The rows of a group lie close to one hidden flat surface of 7 dimensions, which passes through zero. Surfaces can cross.
Known rows, each followed by its group:
[-1.56  3.04  0.76 -1.68  0.16  0.75 -2.20 -0.79 -0.01  0.58  0.85  0.96
  0.22  0.78] | k_465
[ 0.78  1.31  1.60  4.97  3.48  3.28  3.12  1.68 -1.29 -3.75 -3.43  2.25
  1.52  1.25] | k_465
[ 1.55 -4.24 -0.48 -1.39 -1.76 -2.26  0.83 -1.94 -0.49 -0.27 -3.84 -3.73
  0.44  3.74] | k_250
[-0.84  1.11  0.43 -0.21 -0.68 -2.24 -0.73  1.66  2.39  2.60  3.26 -1.08
 -0.80 -1.98] | k_465
[ 1.89 -0.68  0.11 -3.32 -1.24 -0.79  0.29 -2.42 -0.19  0.63 -1.03 -0.30
 -1.09 -0.89] | k_980
[-0.40 -2.37 -2.63 -1.91  0.35 -1.81  1.40 -0.84  2.56  0.09 -0.47 -1.30
 -2.15  2.47] | k_33
[ 0.85 -1.51 -1.07  0.08 -0.47 -1.57  0.43 -0.09  1.26  0.66  0.72 -0.83
 -0.72 -1.22] | k_465
[-0.84  0.87 -3.05 -1.74 -0.68 -4.12  0.33 -0.36  3.33 -0.15  0.04 -1.83
  1.34 -0.02] | k_33
[-2.10  1.81  0.14  2.04  2.05  2.06 -2.23 -1.42 -0.53 -1.66  1.57  1.89
  1.61  1.73] | k_465
[-1.41  0.42  0.88  4.64  0.76  0.52  0.52  2.76  0.48 -2.42  2.01  4.57
  0.95  2.85] | k_980
[ 1.60 -0.34  2.21  0.82  0.49  1.49  1.37 -1.06 -0.98 -0.94  0.13  1.42
  0.56 -0.83] | k_250
[-1.05  3.25  1.19  1.34  2.82  2.58  2.83  2.54  1.12 -0.47  2.02  3.45
 -1.12 -0.41] | k_465
[-1.49  1.21 -0.39  1.61  1.00  0.53 -1.34  0.48  0.31 -0.51  1.30  1.22
  0.80  0.19] | k_33
[ 0.07  0.20 -0.75  0.13  1.16  0.88  0.14 -1.91  0.79 -1.50 -0.83  2.03
 -0.46  0.45] | k_465
[ 0.80 -1.83 -0.21 -1.41 -0.45  1.14 -0.34 -2.98 -0.73 -1.28 -1.48  1.03
 -0.40  1.89] | k_980
[ 1.57 -1.86 -1.12  2.73 -1.30 -1.40 -0.14  3.30  1.84  0.46 -2.27  2.42
 -3.48 -3.90] | k_33
[ 1.50 -1.69 -0.66 -3.05 -1.23 -0.42  0.03 -2.36  0.03  1.00 -1.94 -1.24
 -1.04 -0.64] | k_980
[-3.39  3.46 -2.22  1.13  3.43  2.19 -3.49 -2.49  1.25 -2.60  0.81  2.35
  1.29  0.01] | k_465
[-0.85  2.23 -2.26  0.70  1.77  0.39  0.39  2.19  0.08 -0.24 -1.06 -1.17
 -0.11 -3.16] | k_465
[ 0.36 -1.88 -0.94  0.91 -1.06  0.23 -0.42  0.15 -1.18 -0.97 -0.29  1.09
 -0.45 -0.52] | k_33
[-1.26 -1.62 -3.41  0.32  1.39 -1.97  1.98  2.15  2.39  1.18  0.11 -2.65
 -2.24  0.93] | k_33
[ 1.31 -2.06 -0.11  0.25  1.75  0.50  0.70 -2.61  0.66  0.11 -0.03 -1.53
 -1.06 -0.77] | k_250
[-0.85 -2.43 -1.89  2.98 -0.71  1.92 -1.94  0.00 -2.65 -2.98  0.55  4.02
  0.21  0.74] | k_250
[ 0.14 -1.48 -0.20 -1.76  0.00 -1.41  1.15 -0.98  2.49  0.71  0.36 -0.08
 -2.46  2.04] | k_33
[ 0.45 -2.17  1.67  3.18  1.79  0.51  0.59  0.00  1.10  0.70  3.67 -0.32
 -1.03 -0.53] | k_250
[-0.26 -1.39  1.35  0.61 -0.49  0.78 -0.77 -0.10 -0.51  0.40  1.43  1.82
 -1.12  2.00] | k_980
[-1.16  1.96  1.85  0.55  0.43  0.56 -0.67  0.47  0.24  0.50  2.69  1.15
  0.55  1.24] | k_250
[ 0.17  3.39  1.40 -0.56 -0.47  2.37 -1.59 -2.35 -2.26 -1.52  2.70  3.57
  3.73 -2.72] | k_980
[ 2.28 -2.95 -1.52 -0.43 -0.20  0.25  0.59 -3.34  1.89 -1.35 -0.52  3.78
 -2.83 -1.05] | k_250
[ 1.77 -1.65 -0.07  1.09  0.28  1.82  1.09 -1.36 -1.76 -1.78 -1.36  1.59
  0.05 -1.04] | k_250
[ 1.15  0.81  3.30 -2.11 -0.64 -0.49  1.40 -1.37 -0.47  0.31 -1.69 -1.95
  1.75  2.76] | k_250
[-1.47 -0.81 -0.55  3.79  3.25  3.88 -1.84  0.47 -0.83 -1.55 -2.47  2.32
 -3.42  0.60] | k_33
[ 1.50 -2.35  2.35 -0.88 -1.71  0.25  0.32 -0.13 -0.69  1.72  0.83  0.84
 -2.64  1.03] | k_980
[-1.73  2.83  0.49 -0.78  0.84  2.04 -2.67 -3.39 -0.51 -1.13  2.79  1.37
  2.70  0.21] | k_980
[-2.24  0.72  0.40  2.40  1.43  1.05 -1.28 -0.98  0.62 -2.87  2.50  4.24
  1.44  4.23] | k_980
[ 0.52  1.06  0.28  0.28 -0.48 -1.34  1.53  2.57 -0.02  1.30  0.40 -2.14
  0.60 -2.31] | k_33

New rows. What belongs after each?
[ 1.97 -1.16  0.50 -0.94 -1.52 -0.87  0.71  0.06 -0.07  0.28 -0.75  0.16
 -0.17 -1.34] | k_33
[-0.32 -0.38 -0.57  1.37  0.01 -1.32 -0.35  1.95  2.17  1.06  2.23  0.20
 -1.71 -1.46] | k_250
[ 1.06  4.54  1.36  0.89  0.21  1.42  0.85 -1.11 -1.36 -2.65  2.38  4.36
  4.83 -3.59] | k_980
[ 0.22  3.17  3.62  2.06  0.92  0.78 -0.97  2.05  1.87  1.21  0.49  2.99
 -1.55 -2.72] | k_33
[-0.17  0.89  4.46  0.45 -1.53 -0.51 -0.89  1.10 -0.74  1.41  2.39  0.38
  1.27  2.34] | k_465
[ 1.46 -0.87  1.27 -1.90 -1.13 -0.89  0.57 -1.37  0.93  0.33 -0.03  1.33
 -0.80  0.10] | k_33
[-0.53  3.18  3.94  0.90  2.45  0.94  1.29  0.72  0.99  2.29  3.34 -2.86
  1.24 -0.59] | k_250
[-0.04 -0.26 -1.24 -0.93  0.74  0.27 -1.22 -2.68  1.23 -1.51 -3.60  1.01
 -1.03  0.92] | k_33
[-0.82 -2.41 -1.30 -0.28  0.80  1.67  0.06 -1.58 -1.20 -0.86  0.07 -0.60
 -0.33  3.19] | k_33
[ 0.11  0.78 -1.75  0.58 -3.55 -1.09 -0.93  3.62  0.34 -1.07  0.14  6.74
 -1.56 -2.01] | k_250
[-1.82  2.38  0.25 -0.43  1.01 -0.26 -0.59  1.64 -0.06  1.88  0.89 -4.26
  1.17  0.16] | k_250
[ 1.68  1.02 -1.96 -0.41  0.35  3.32  1.00 -1.47 -2.69 -2.64 -3.11  3.42
  0.12 -3.91] | k_250
[ 0.02  0.90  0.95 -0.54  0.67  0.35 -0.89 -1.69  1.10 -0.40 -1.88  0.99
 -0.71 -0.16] | k_33
[-2.12  0.30 -1.26  2.03 -2.88 -1.99 -5.35  3.45  1.02  1.93  1.56  1.83
 -1.59 -2.54] | k_980
[ 0.31  2.35  2.11 -3.73  1.39 -0.17  1.05 -2.94  1.72  0.57 -1.24 -2.43
  0.27  1.92] | k_33
[-0.86 -0.56  1.89  1.08  0.51  4.89 -1.24  0.77 -6.33  1.60  1.53 -2.61
  0.20  0.57] | k_980
[-0.98  1.53  1.50  0.99  1.38  0.57 -0.26  0.93  1.69  1.26  3.91  0.98
 -0.77 -1.09] | k_250
[ 1.50 -1.60  1.59  0.43 -2.28 -0.50  0.50  0.23 -0.16 -1.52 -0.15  4.12
 -0.15  1.17] | k_250
[-0.27 -0.44  0.32  2.84  2.77  2.80  2.76 -0.39 -2.61 -3.57 -0.73  0.69
  2.27  3.83] | k_980
[ 3.26  0.21  2.23  0.07 -2.24 -3.64  3.48  4.45  2.14  1.84 -0.92 -0.09
 -1.05 -3.09] | k_250
[ 0.96  2.43 -1.16  0.61  1.48 -0.16  3.64  0.28 -0.21 -2.31 -2.39 -1.00
  3.18 -2.56] | k_980
[-2.87 -0.79  0.38  4.68  0.87  2.34 -1.49  2.33 -2.21 -1.40  1.66  2.18
  0.64  3.67] | k_980
[-2.82  4.85 -0.71  0.54  3.95  0.20 -1.34 -0.38  2.05 -0.55 -2.26 -1.79
  1.59  0.19] | k_33
[-3.47  0.67 -0.15  0.84  1.56 -1.35 -2.57  1.97  2.69  2.75  1.85 -2.53
 -2.17  1.74] | k_980
[ 1.35  1.44  0.24  1.92 -0.24  0.58 -1.49  0.89 -0.86 -0.95 -4.23  1.20
  0.43 -4.23] | k_33
[-1.49 -3.54 -3.16  0.55 -0.81  1.20 -3.05 -1.16 -4.35  0.70  3.54 -3.71
  2.05  0.19] | k_465
[ 0.28  4.72  1.26 -0.99 -2.38 -2.19 -3.27 -2.02 -0.13 -1.32  0.82  2.46
  5.84 -3.33] | k_33
[-0.84 -3.73 -0.14  0.03 -2.72 -0.08 -3.87  0.19 -0.77  1.05  0.48  2.31
 -3.23  1.95] | k_980
[ 1.36  0.62  1.17 -2.52  1.42 -0.33  2.91 -1.82  1.35  0.75 -0.38 -2.67
 -0.26  0.15] | k_980
[ 1.63 -4.28  0.02  1.27  0.58 -0.21  0.41 -2.49  1.54 -0.40  1.08  0.65
 -2.13  0.03] | k_250
[ 0.80  0.58  2.42 -2.19 -0.76  0.49  1.27 -0.83 -1.96  1.12  2.00 -1.55
  1.80  0.76] | k_33
[-0.21  0.94 -2.96 -2.29 -0.61 -1.36 -1.32 -2.47 -0.66 -2.02 -2.85 -1.86
  3.59 -0.25] | k_33
[-2.27  3.02 -2.90  0.06  0.61  1.48 -1.87  1.26  0.41 -0.16  1.61  3.09
 -1.01 -3.26] | k_250
[-1.17  1.45 -0.08 -1.38  0.08  0.01 -2.86 -1.65  0.21  1.46  1.72 -0.80
  0.26 -1.06] | k_980
[ 0.09  3.01 -0.72 -0.10 -0.06 -0.06 -1.42 -0.30 -2.20 -1.55 -3.25 -1.78
  4.34 -3.56] | k_33
[-0.19  2.20  0.47 -2.13  2.78  1.29  1.84 -2.32 -0.22  1.08  0.42 -4.57
  1.06 -0.10] | k_980
[ 0.39 -2.18 -1.31  0.05 -2.57 -1.03 -0.40  0.22 -1.39 -0.53  2.38  0.96
  1.65  0.14] | k_33
[-0.38  1.40  2.14  2.60  0.96 -1.13 -0.37  0.82  2.41 -0.02  2.29  1.34
  0.77 -0.25] | k_465
[ 0.92  2.61  1.51 -0.19  1.74  0.14  2.28  1.51  0.20  2.17 -0.49 -3.26
  0.35 -3.98] | k_250
[ 0.84  1.35 -1.06 -1.19  0.82  0.53  0.71 -2.00 -0.44 -1.96 -1.71 -0.03
  2.47 -1.26] | k_980
[ 0.86  0.72  0.23  0.28 -1.09  2.67 -0.47  0.26 -4.57 -0.09 -0.07 -0.21
  2.09 -3.14] | k_980
[-2.54  4.90  1.48  0.90  0.83 -0.35 -3.58 -0.78  3.23 -1.01  2.63  4.23
  1.81 -0.10] | k_33
[-1.95  3.00  2.43  0.08  0.52  2.14 -1.78  0.49 -1.11  0.59  2.82  1.41
  0.70  1.66] | k_465
[-3.18  2.39 -1.79  3.09  2.85 -1.54 -0.39  4.33  2.40  1.40  0.40 -4.44
  0.01 -0.15] | k_980
[-1.37  0.20 -1.92 -0.34  1.14  0.47 -0.16 -0.71 -0.39 -0.91  0.15 -1.81
  0.99  2.05] | k_33
[-1.09  1.57  0.84 -1.65  1.07  0.60 -0.49 -1.92 -1.21  0.29 -0.78 -2.79
  2.04  2.57] | k_250
[ 2.24 -2.10 -1.56  2.80 -2.83 -2.17  2.04  3.00  0.75 -3.04 -3.04  4.84
  0.00 -1.17] | k_980
[-0.81  1.74  0.01 -2.70  0.79 -0.19  0.39 -2.07 -0.08 -0.17  0.60 -2.27
  2.13  2.31] | k_33
[ 1.23 -0.68  0.94 -3.15 -0.58 -3.19  1.77 -1.03  0.74  1.72 -3.40 -6.40
  0.84  2.23] | k_250
[-1.52 -1.95 -3.08  0.95  0.65 -1.16 -1.68 -0.60  3.28 -1.55  0.09  3.44
 -2.99  1.73] | k_33
[ 1.52 -3.28 -0.68  2.44 -1.02  1.88 -0.42  1.43 -2.73 -0.63 -2.28  2.20
 -2.00 -1.99] | k_33
[-1.79  1.53 -0.12  0.54  3.12  2.14 -0.49 -0.83 -0.10 -0.61 -1.93 -1.39
 -0.21  1.69] | k_33
[-0.41 -0.42 -1.01 -1.96  0.22  0.69 -1.79 -2.64 -0.62  0.55 -0.61 -1.60
  0.17  0.09] | k_980
[-0.43  3.75  1.24 -2.72  0.91  0.38  1.01 -0.31 -1.55  0.45 -2.45 -4.38
  2.73  0.32] | k_250
[-0.07  2.53  1.43 -1.28 -1.20 -2.80  1.67  2.17  1.68  2.38  3.39 -2.38
  1.91 -1.46] | k_33
[-0.99 -0.09 -1.87  1.25  1.46 -0.61 -1.12  0.17  3.39 -0.37 -1.95  1.99
 -3.07 -0.13] | k_33
